The groups are shells around one centre, one inside the other: the same stretched ball of 6 dimensions in 7 sizes.
In the rows, 128 means zero.
Known rows, each followed by its group:
[139  92 109 105 113 144 113  79 147  89] | Gado
[121 150 168 152 122 118 142 196 135 142] | fana
[140  94 165 137  83 157 149 179 145 121] | fana
[124 113  95 123 161 151 114  85 105 114] | lekid
[137 132 160 153 135 138 141 174 132 135] | Gado
[102 162 124 136 165  87 125 150 112 182] | Beme
[146 161 153 162 177 114 135 160 134 153] | namu
[135 121 131 124 122 140 115 109 146  76] | lekid
[133  89 137  97  87 109 109  96 174  83] | Beme
[125 141 154 139 120 108 138 175 142 154] | Gado
[135  84 176 120  62 127 138 169 170 107] | Gake
[133 145  91 116 200  89  91  49 134 121] | fana
[103 173 140 153 142 125 138 185 107 150] | Gake
[129 101 154 128 119 106 138 161 142 171] | Sav
[148 140 147 137  62 165 155 180 161 111] | namu
[141 140 127 116 142  80 112 101 167 135] | Beme
[135 188 124 150 186  94 126 138 132 168] | fana
[123 106 127 114 123 130 108  99 139  81] | lekid
[122 117  99 108 168 106  94  59 129 105] | lekid
[126 121 119 141 174 146 122 119 101 130] | Gado
[138 123 142 120  48 156 144 161 166  96] | lekid
[114 143 117 130  86 149 155 179 120 171] | Sav
[127 184 160 165 126 131 151 208 132 147] | Sav
[168 159 120 140 202 102 107  77 157 117] | Beme
[ 96  89 171 128  56 142 153 215 122 145] | Sav
[100 104 100  91  91 124 109  93 133 100] | Gake
[147 111 141 116  57 151 138 143 172  93] | Gado
[150 160 110 126 175  92 107  80 157 125] | namu
[ 94 130 116 121 126 125 120 133 108 127] | lekid
[137  53 145 105  63 164 127 121 154  75] | Sav
[180 175 144 149 141 121 133 131 183 112] | Sav
[106 132 105 132 131 161 134 141  94 138] | lekid
[ 89 105 118 128 194  95 111 119  81 179] | Gake
[149 103 125 117 159 107 106  77 154 112] | namu
[ 98 170 113 145 185 109 121 140  93 162] | fana
[ 87  88 111 111 130 132 117 121  91 139] | namu
[104 165  98 141 195 124 114 112  88 142] | fana
[133  95 141 103  95 112 106  96 172  71] | Gake
[113  83 112  98  74 148 124 113 134 107] | Gado
[126 109 131 105  63 138 123 124 163  80] | namu
[133 134 137 151 179 124 131 144 114 159] | Gado
[124 169  97 126 181  90 109  93 129 152] | fana
[137 154 155 157 134 147 140 173 133 114] | namu
[158  87 123 114 113 156 120  87 156  82] | Beme
[160 152  93 118 160 123 104  54 161  89] | Beme
[147 127  82 113 138 159 111  59 137  83] | Gake
[128 128 169 149  72 157 164 220 137 144] | Beme
[115  63 122 114 145 137 113  99 108 123] | Gake
[ 98 148 138 152 211  83 121 154  88 194] | Sav

New rows, each followed by its group:
[125 129 160 135 106 121 130 163 149 109] | lekid
[145 132 150 121  33 148 150 173 182 100] | Gake
[164 159 113 141 179 124 119  92 149 121] | lekid
[129 204 103 159 179 142 135 144 106 151] | Sav
[148 188 129 149 140 115 142 158 151 160] | Gake
[116 127 110 115 160 107  99  81 128 102] | lekid
[139 147 175 166 146 136 141 188 133 124] | Sav
[103  72 105 105 128 145 113  95 101 116] | fana
[112 119 106 108 146  96 108  92 129 141] | Gado
[137 174 140 151  81 170 158 195 142 119] | Sav
[ 95  90 133 108  53 144 143 173 122 143] | fana
[141 125 151 147 140 128 144 167 132 164] | fana
[110 110 160 137 110 123 143 188 122 158] | lekid
[112 137 153 151 119 147 146 193 111 141] | lekid
[112 110 154 123  91 126 127 157 141 106] | lekid
[120  83 143 122  76 165 140 158 128 111] | Gado
[164 150 139 140 122 132 138 140 166 126] | lekid
[117  85 159 114  89 106 129 154 149 137] | fana
[129  99 135 105  52 138 134 140 163 106] | Gado
[123 133 117 123  66 170 148 161 134 121] | namu
[155 175 159 158 119 132 150 186 160 135] | Beme
[123 121 146 124 141  91 114 126 147 127] | Gado
[130 143 141 142 152 132 117 128 133  92] | fana
[140 168 135 156 134 154 145 168 128 131] | Gado
[149 162 104 126 134 137 117  92 155  90] | namu
[150 105 145 130 137 137 115 107 152  81] | fana
[ 99 100 136 117  88 125 141 171 119 165] | namu
[130 146 120 120  92 141 125 126 153  89] | namu
[ 95  86 147 122 130 117 118 142 109 128] | fana
[129 104 171 134  70 140 150 194 149 132] | namu
[124 135 134 122  65 145 142 164 150 116] | Gado
[123 155 118 147 168 125 137 150 106 180] | lekid
[131 114 148 146 181 127 114 123 118 110] | Gake
[154 151 130 127 138 106 118 108 170 113] | Gado
[133  83 149 116 132  98 119 120 149 141] | Gake
[112  77 128 106  63 163 131 135 130  95] | lekid
[161 131 129 120 113 131 116  94 179  74] | namu
[138 148 120 156 197 149 124 121 103 127] | fana
[122 178 115 138 169  99 120 127 128 150] | lekid
[126  73 133  98  59 139 129 126 156 107] | lekid
[146 160 110 146 209 126 108  84 123 110] | namu
[150  84 131 121 112 156 129 113 144 107] | fana
[138 167 167 162 112 135 158 214 142 154] | Gake
[ 97  87 118 115 157 122 105 100  98 119] | fana
[130 147 106 123 143 132 111  93 137  93] | Gado
[133 113 132 111 117  97 119 114 159 134] | lekid
[133 150 131 132 127 130 119 123 148  90] | lekid
[164 105 124 102  52 153 132 107 191  80] | Sav
